The rows of a group lie close to one hidden flat surface of 14 dimensions, which passes through zero. Surfaces can cross.
In the rows, zero is written as 128.
Some rows, each with its group after it:
[102  90  89  90  96 128 138 128 105  58 109 150 150 141 114 169  98 148
 115]
Fam
[129 110 183  91 123 103  79 131 137 113  88 143 126 154 119 107 160 149
  85]
dovog
[144 102  92 156 136 143 173 125 105 148 106 170 119 122 145  97 144 126
 123]
piru
[156 115 170 108 139 135 108  72 112  57 122 151  98 108  92 157 144 123
 114]
lon
[ 93 121 140 144  89 137 154 150 131 144 119  97 124 142 129  85 136 145
 141]
dovog
[116  96 155 171  91 134  94 207  87 118 157 204 101 193  96 132 118 103
 140]
piru
[123 148 115  75 143 141 170 170 137 171 139  88  94 130 113 125  99 139
 163]
Fam
[150 109  97  98 137 102 149 112 145 108 182  74 147 155 119 148 162 155
 183]
Fam
[127 113  63  96 154 124 134 176 123 126 114 141 144 133 143  98 138 122
 142]
dovog
[171 107 105 106 112 152 120 124 134 156 167 131 147 112 117 130 146 106
  86]
piru
[126 146 128 204 161 155 149 125 101 186  96 127 122 140 161 123  95 124
 161]
piru
[120 121 125 151 167 118 120 136 117 135 142 137 128 126 149 141 153 117
 138]
Fam
[135 100  96 119  76  97 211  94 103 105 104  93 136 120 100 183  84 111
  97]
dovog
[123 131  80 128 120 162 141  75  59 114  92 133 155  78 128 124 144  96
 123]
lon
[118 132 118 148 144 108 124 148 134 124 136 125 130 134 136 125 100 114
 140]
piru
[143 126 115 132 129  90 136  90 141 112 142 148 123 116 145 101 126 106
  91]
Fam
[161  99 135 143 137  53 199 146 155 107 126 152 117 118  94 182 173 144
 127]
Fam
[114  88 118  94 165 151  88 128 145 126 131  80 150 133 177 144 140 120
  85]
Fam
[130 193 141 113 130 166 108  79 133  75 144 160  78  91 159 111 166 101
 135]
dovog
[145 115 149 106 129 128 148 151 181 164 171 155  78 167 161  65 168 161
 120]
lon
[163  68  43 141 145  80 178 162 150 188 123  86 198 161 139  74 122 141
 142]
lon
[143 162 122 142 163 125 125 102 166 126 116 120 131 112 128 105  48 147
 155]
lon
[119 139 144 187 145 108 163 148 134 161 158 111  89 111 121 160  44  84
 124]
dovog
[122 136 116 102 114  86 141 133 167 115 148 142 139 173 126 101 124 211
 177]
Fam
[134 114  90 175 115 128 171 104 117 139  83  61 158 130 141 110  67  96
 125]
lon
[ 97 131  92 136 114 105 135 121  75 115 165 100 119 158 140 133 110  75
 157]
piru
[185 117  78 102 144 129 155 117 122 114 106 110 158 114  97 200  83 115
 128]
dovog
[165 126 122 210 171 126  94  90 116 154 142 165 170 100 150 190 101  94
  94]
piru
[ 74 135 151 133  93 129 114 140 109 118 122 109 142 130 120 133 162 143
 144]
dovog
[147  78 136  84 188  84 126  78 112 174  91 168 136 145 150 119 120 182
  64]
lon
[133 105 107 112  90 113 108  92  93  73 122 170 157 136 100 111 135 139
 126]
Fam
[132 131  57 135 176 145 168  97  87 195 130 109 162  96 166 162 127 121
 134]
lon
[150 127 105 132 118  96 150 135 137 126 147  81 141 135 106 143  95  98
 144]
piru
[149 142 110  73 142  84  83  65 107  89 197 129 140 168 105 129 102 154
 183]
piru
[106 127 164 112 107 137 135 160 149 147 125 115 114 155 138 142 176 167
 130]
lon
[124 167 133 232 173 117 129  92 130 140 162 138 121 100 187 204 100  84
 122]
piru
[116 114 107 145 165 100 181 133 128  81  42 171 144  85 116 173 120 172
 136]
lon
[183  63 100 124 147 129 112 147 100 127 131 146 170 137  64 181 102 119
 122]
lon
[116 166 105 115 119  93 166 121 142 215 169 118 133 137 167 159 101 149
 103]
lon
[152 126 158 129 126  72 164 105 100 134  87 111 108 136  89 125 136 115
 129]
piru
[107 147 116 101 122  79 116 137 128 108 142 128 133 121 117 130 110 116
 127]
lon
[117 137  94 108 140 126 139 116  90 115 148 120 108  90 126 145  96  60
 115]
piru
[103  95 125 146  90  91 163 133 106 148 119 125 125 156 149 163 105 108
  66]
dovog
[162  88 110 139 123  88 200 154 160 139  93 123 120 139 145  85 172 119
  97]
dovog
[145 129 135 125 130 131 137 152 152  97 102 119 112 127 106 117  94 115
 135]
dovog
[157 117 163 123 106  99 147  76 134  61 111 149 115  85  98 157 195 120
  85]
piru
[142 122  95 166 123 100 174 124 122 116 169 127 116 115 137 162 129  78
 124]
piru
[169 136 130 138 143 154 156 199 152 142 120 171  98 113  70  78 134 139
 187]
Fam
[163 122 117 144 136 179 152 113 156 140 111 154 128  98 143 146 106 138
  88]
Fam
[110 100 131 158 128 107 116 124  90 137 128 133 150 125 124 131 149 110
 110]
dovog
[129 113 136 126 134 111 138  87 124 109 106  44 152 141 128 188 106 132
 134]
lon
[109 128 166 111 150 128 106 166 136 171 107 120  99 114 146 136 115  99
  60]
Fam
[141 151 113 144 138 121 154 164 165 126 121 139 132  88 115  75 182 130
 169]
lon
[ 95 169 120  52  98  86 153  88 123  93  62 119 117  99 107 112  45 144
  91]
Fam
[127 117 127 138  98 151 145 105 127 107 102  82 139 126 108  67 119 132
 155]
dovog
[ 94 173  95 116 174  82  68 118 134  77 194 157 146 125 139 208  56 132
 164]
dovog
[141 111 131 142 123  33 132 138 173 131 103 133 163 127 128 113 116 129
  71]
Fam
[103 110  79  96 141 158 141 129 115 119  79  90 186  69 132 173 147 135
 107]
piru
[ 83 121 156 128  73 136 148 114 138  47  56 143 109 124 142 118 125 148
  86]
Fam
[ 77 174 153 113 102 131 105  47 118  46 127 174 127 106 131 174 117 190
 138]
dovog

New rows, each followed by its group:
[110 177 148 122 185 104 128 126 128 102  92 105  87 111 113  94  84 124
 192]
piru
[145 135  84 101 170 122 110 123 112 164 175 133 132  90 132 159  68  69
  87]
piru
[164 138  80 129 111 151  91 108  91  97 123  66 188 105  63 105  75  68
 177]
Fam
[129 139 156  68 165 125  58 109 151 134 158 112 132 155 138  95 143 170
 149]
lon
[121 173 101 153  99 176 160 139 140 155 162 179 113 109 151 130 120 140
 143]
lon
[103 184 156  78 126  66 121 123 126 146 152  31 103 138 104 107 114 100
 166]
Fam
[ 97 161 143  62  88 104 111 118 170  60  97 101 146 136 100 103 117 196
 163]
lon
[128 188 162 123 116 157 109 115 151 121 105 123 118  99 104 118  89 147
 147]
lon
[115 185 133 121 161 158 127 131 165 114 137 209  74 122 177 162  77 164
 129]
dovog
[ 97 151 133 106 121 112 106 171 118 115 136 111 111 118 110 102 127  84
 138]
lon
[151 102 144 155 120  99 150 148 122 162 112 112 139 143 112 127 163 116
 115]
piru
[163 158 164 148 119 129  91 111 112 132 157 107 131 118  81 119 152  89
 160]
Fam
[113 120 127 157  45 155 123 148 119 100 109 127 174 145 105 143 157 139
 135]
lon
[119 113 139 173  78 129 112 145 106  97 100 109 146 160 106 121  88  92
 125]
piru
[113 142 113  83 158 135  78 135  79 167 126  95 157 130 104 143 100 124
 153]
Fam
[ 99 103 151  84 133 111 130 138 133  82  91 129  93 156 123 124  79 153
 112]
lon
[100 156 133 115 166  83 108 115 217 100 140 136 124 138 191  60 124 193
 144]
piru
[134 191 146 187  52 128 115 150 137 202 139 155 159 103 111  91 146 100
  98]
lon
[107 150  91  84  54 171 183 168 129 123 132 113  97 147 135 136 109 119
 131]
dovog
[119 106 160 104  72 123 119 159 122 120 110 137 135 135 100  97 225 136
 111]
lon
[ 90 184 143 125 124  79 141  87  77 150 136 121 104 130 133 131 125 125
 155]
Fam
[147 113 131 163 116 114 139 130 133  98 138 139 132 109 117 162 156 100
 110]
piru
[127  98 152 128 153 128  82 186 138 132 151 139 117 158 128  88 160 118
 138]
lon
[ 94 145 128 114 157 206 125 161  62 167 106 191  91 134 121 151 110 166
 176]
piru
[154 112 169 165 156  90  55 145 122 102 150 147 129 132  98  99 166  73
 131]
piru
[ 95 113 126 165 122 137 135 159 105  98  90 215 126 116 146 161 179 138
 107]
dovog
[146 116 165 131 163  69  85  94 107 176 148 126 165 159 130 176 184 157
 121]
piru
[121 139 196 130 141  94  71 119 113 109 152 111  88 105  95  81 149  61
 115]
dovog
[105 178 143  95 107 169 135 145 159 100 126 131  84 121 126  94 122 157
 168]
dovog
[146 112 153 171 143 105 137 142 118 113 136 191 105 139 115 133 169 130
 147]
piru
[125 111 120 103 146 120 108 107 120  94 164 114 113 124 144 142 134  92
 106]
Fam
[107 161 107 198 148  88 149 168 163 144 194 185  95 154 173 111  75 122
 160]
Fam
[159 134 122 118  83 155 147  76 144 150 134 155 127 142 139  79 109 166
 107]
lon
[164 114 118  72 132 124 172 111  77 143  81  86 111  85  66 101 152  80
 118]
piru
[125 112 115 106 118 156 127 127 136 126 137 153 137 116 138 130 159 149
 105]
piru
[122 155 115 158  92 140 141 127 127 138 118 145 120 117 135  75  85 102
 114]
lon
[162 165 180 166 134 187  85  87 151 154 169 143 113 109 146 183 118 116
 101]
Fam
[168 105 183 137  95 171 115  98 163  98  89 141 154 126 104 155 192 194
 110]
Fam
[101 129 130 161 107 122 138 198 130 150 116 112 131 198 123 130  64 150
 176]
piru
[178 112 123 132 161 159 141 102 123 132 141 116 127  82 114 192 142  92
 109]
Fam
[ 75 151 130 103 107 104 162 131 100 162 125  66 104 136 155 162 113 101
 106]
piru
[114 139 134 199 104 128 150  98 168  84 119  82 109 153 176  72  84 109
 141]
lon
[118 106 162  71 105  73 173 163 159 111 118  84  57 152 117  59 145 106
 100]
lon
[129 110  99 120 122 144 103 132 154 101 104 102 171 100 132  85 128 111
 104]
piru
[122 145  89 143  95 177 140 118 107 183 135 151 160 120 156 105 164 140
 130]
lon
[118 146 150 169 134  58  91 162 120 136 138 153 148  91 113 121 187  73
 107]
lon
[110 146 150 126 153 141 101 130 115 109 107 119 123 106 122 138 148 128
 153]
piru
[130 100 142 175 104 168 109 231 147  90 140 120  93 156  93  61 105  58
 163]
lon
[137 108  83 152 134 102 153 168 138  99 111  83 182 172  95 130 110 166
 228]
piru
[150 145 120 114 122 125 118 164 142 103 150 155 136 103  67 158 113 123
 157]
lon
[145 159 160 156 128 129 148  98 122 159 125  97 119 134 120 173 115 133
 151]
piru
[192 121 159 158 149 161  82  76  97 115 137 237 124 127  92 144 132 150
 138]
piru
[105 155 121 138 150 137 129 135 111 193 105 112 132 112 155 141  85 116
 107]
Fam
[121 119 165 149  87 154 103 155 152  82 115 147 116 104 115 116 144  94
  84]
piru
[115 107 107 160 102 103 171 199 116 107 117 114 118 118  98 167  96  62
 117]
piru
